All rows are made from the same 11 directions, up to rounding. Whole rows:
(in the rows, 128 means zero)
[[116 169 179 101 169 157 128 111 154 174 162 151 132 137 100  97  95]
 [104 107 146 136 120 159 109 119 118 109 149 146 141 116 166 144 102]
 [162 166 138 117 150 119 129 118 135 159 154 116 134 168  89 116  94]
 [158  92 123 113 103 106 124 120  67 155 105  93 186 152 176 182 118]
 [137 123 126 105 125 112 143 156 149 106 103 137 111 108  43 145  90]
 [ 85 110 152 116 140 130 130 123  98 131 110 163 191 115  63 169 106]
 [108 106  91  85  98 110 149 115 105 147  46 161 105 124 105 162 122]
 [121  91 123 134 123 108 152 187 147  77 109 114 134  81  55 151 127]
 [143  76 158 101 109 127 135 129 129 134 159  75  81 111 127 155 119]
 [125 146 166 132 148 111 139 184 143 107  80 139 174  79  73 131 152]
 [124 144 154 131 100 106 104 128 107 101  73 165 168 109 118 152 134]
 [128 129 130 135  77  88 157 160 156 121 124 112 123 156 147 118  93]
 [104 130 170 184 144 146 156 177 130 113 147 103  86 144 170 154 105]
 [ 90 162 180 189 152 129 149 152 107 133 123 128 122 158 148 150 138]
 [120  82 116 130 135 129 136 121  98 134 125  94 111 108 134 153 186]]

Rows cut short, each followed by the rest of it:
[ 86 119 121 140 145 184 122 122 107 123 122 175 128 131 180]  [154  81]
[153 131  92 149 110 125  98 122 130  98 145 128 171 132 178]  [103 139]
[202 172 105 133  89  88  90 124 126  93  85 128 117 138 143]  [122 135]
[146 125  80 133 167 125 124 132  98 118  92 130 155 109  75]  [147 172]
[114  84 131 164 145 151 147 149  95 124 139  84  87 126 181]  [173 150]
[117 124 152 119 157 165 139 153 155 121 169 141 124 128  88]  [139  36]
[131 165 161 171 153 143 102 150 158  78 148 139 124  92 120]  [ 97 162]
[171 126 145 138  51  60 116 136 133  92 108  85  97 127 146]  [131 163]
[190 164 145 129 122 111 116 159 148 101  98 111  83 114 119]  [129 123]
[146 124 104 130 120 105 143 117  87 143 122 114 118 193  92]  [183  66]
[118 158 193 124 142 114 151 174 123 149  92 143 201 136 100]  [155  76]
[160 135 118 145 133  90 133 120 135 142 202  72 166 177  88]  [101 133]
[175 144  76 155 176 162 119 164 149  91 146 119 113 121 133]  [114 107]
[128 110 120 136 160 143 152 164 121 125 123 112 122 124 106]  [159 105]
[121  89  48  92 127 104 174 105 117 178 112 102  90 154  86]  [128 158]
[126 126 125  84  85 104 137 122 169 154 126 132 155 121 149]  [ 75 132]
[194 170  88 129 152 134 133 168 153 134 120 117 148 154 164]  [102  80]
[128 165 127 182 185 151 152 160 102 143 123 121 121 177 156]  [154 103]
[ 73 117 180 157 111  98 148 136 119 121 141 124 149 136  87]  [147 141]
[121 154 151 138 105 120 103 131 137 103 130 168 204 133 135]  [116  87]
[142 149 122 157 187 161 111 120  86 135 130 131 147 142 140]  [153 136]
[117 115 132  65 117 151 130 114 178 140 128 153  73  85 105]  [ 95 112]
[174 151 111  99 100  69 143 106 122 178 101  92 113 171 119]  [113 158]
[102 142 100 134 136 137 140  91  88 162 118 158 110 195 125]  [159  82]
[146  72 128  93 110 147  71  68  86 115 152 123 149  89 133]  [160 146]
[115 116 127 112 137 132 165 162 135 138  76 126  73 105 117]  [149 132]
[ 74 105  59 154  93 110 162 131 126 103  96 156  89 152 123]  [136 127]
[138 180 123 131 106  89 123 137 160  97  83 164 112 121  69]  [ 99 140]
[156 134 113  92 141 132 120  89  98 171 119 126 118 155 113]  [148 109]
[146 179 129 193 116 105 110 117 131  93 162 120  90 180 135]  [112 132]
[148 111 117 119 140 105 152 115  93 177 140  77 128 172 108]  [156 133]
[175 130 131  74 123 151  87 104 145 143 134 133 155  94 174]  [ 96 125]
[133 113 141 168 157 153 127 137  62 115 116 110  89 150 142]  [217  99]
[108  75  89 117 140 141 146 153 126 113 130 130 175 103  97]  [147 105]
[ 85 166  91 170 148 138 161 165 159 122 123 170 161 160 148]  [88 99]
[120  84 107  90 101 158 101 113 104 108  69 167 123  72 174]  [162 127]
[ 60 109 156 161 123 134 117 124 109  71 116 175 121  94  62]  [169 137]
[ 62  85 111 164 142 157 135 112  97 109 136 140  94 114 133]  [156 169]
[159 115 133 109  80  93  78  86 110 113 126 119 179 103 141]  [117 185]
[164 139  74  99  88 112 132 137 150 112  82 149  87 143 127]  [127  67]
[115 129 179 129  70 102 116 118 148 122 168 126 165 145 158]  [107  99]
[131 101  83 136 161 152 118 125 114  97 114 127  85  84  99]  [143 181]
[157 103 104 138 150 162 112 105 129 141 208  76 112 137 195]  [102 151]
[101  89 108 121 136 166 149 122 156 152 204 107 114 143 174]  [98 98]
[209 128 130  96 128 103 129 134 127 174 156  56 167 155 153]  [118 116]
[ 75 135 198 123 147 126 170 158 125 171  90 134 139 113 124]  [142 149]
[124  98  98  75  73 128 130 109 127 139  73 153  89 115 174]  [139 107]
[109 177 106 132 158 136 155 143 186 142 137 157 107 141  99]  [ 62 123]
[173 164 162 158 169 147 109 137 130 115 161  97  74 133 124]  [133 130]
[118 110 147 106 153 185 116 148 175 103 170 149 122  76 119]  [110  77]
[190 102 104  99 133 136 100 104 140 123 165  77  77  95 127]  [108 173]
[102 149 164 155 109 116 125 131 128 129  98 134 128 112 194]  [105 203]
[157 145  63 116 116 121 134 132 168 128 113 128  94 129 162]  [ 72 149]
[ 90  88  80 129 124 149 129 119 103 133 124 153 207 127 182]  [130 127]
[123 143 149 171 152 122 156 191 167  98 137 102 104 107 113]  [107 156]
[161 167  90 126 136 126 127 164 181 106 146 152 190 146 107]  [80 52]
[148  64  99  99  98 110 129 107 135 131 179  72 118 119 118]  [120 148]
[ 74 110 111 143 112 104 163 140 145 139 133 127 171 130 136]  [ 92 175]
[ 87 111 138 190 155 128 156 174 122  98 140 109 141 117 115]  [143 164]
[169 158 176 104 113 117  97 127 160 102 126 130  85  95  84]  [117 122]
[155 134 172 104  97 132  98 118 130 119 138 136 134 130 144]  [145  61]
[124 127 165 121  61  94 128 138 148 124 119 125 153 129 184]  [111 119]
[ 94 140 140 138 146 148 129 150 151 108 113 166 144  91 119]  [109 139]
[155 178 115 156  93  73 137 136 135 109 102 126  88 182 101]  [127 111]
[149 177  95 145 153 128  77  69  83 132 118 166 187 154 124]  [117 168]
[177 126 110 139 123 119 106 127  81 122 111 108 169 150 165]  [167 114]
[ 94 109 150  85  90 133 102  90 141 113 110 177 114  78 100]  [121 138]
[158 142 114 159 126 120 137 161 161 106 172  96 122 156 145]  [103  96]
[145 128 126 118 187 156 131 147 110 145  84 119 121  81 126]  [143 185]
[125 101  83 125 127 127 164 155 137 136 134 111 130 149 134]  [133  89]
[181 150 193 131 135 136 124 174 167 111 168  88  91 124 132]  [129  66]
[104 125 106 168 137 126 180 173 168 118 164 102  76 159 123]  [109 104]
[145  92  87  69  99 126 112  96 118 149 120 138 185 121 143]  [125 106]
[130 138 131 124 154 160 108 132 102 118 110 171 183 129 120]  [165  61]
[ 57 153 151 155 128 131 131 126 125 104  90 196 127 116  94]  [133 140]
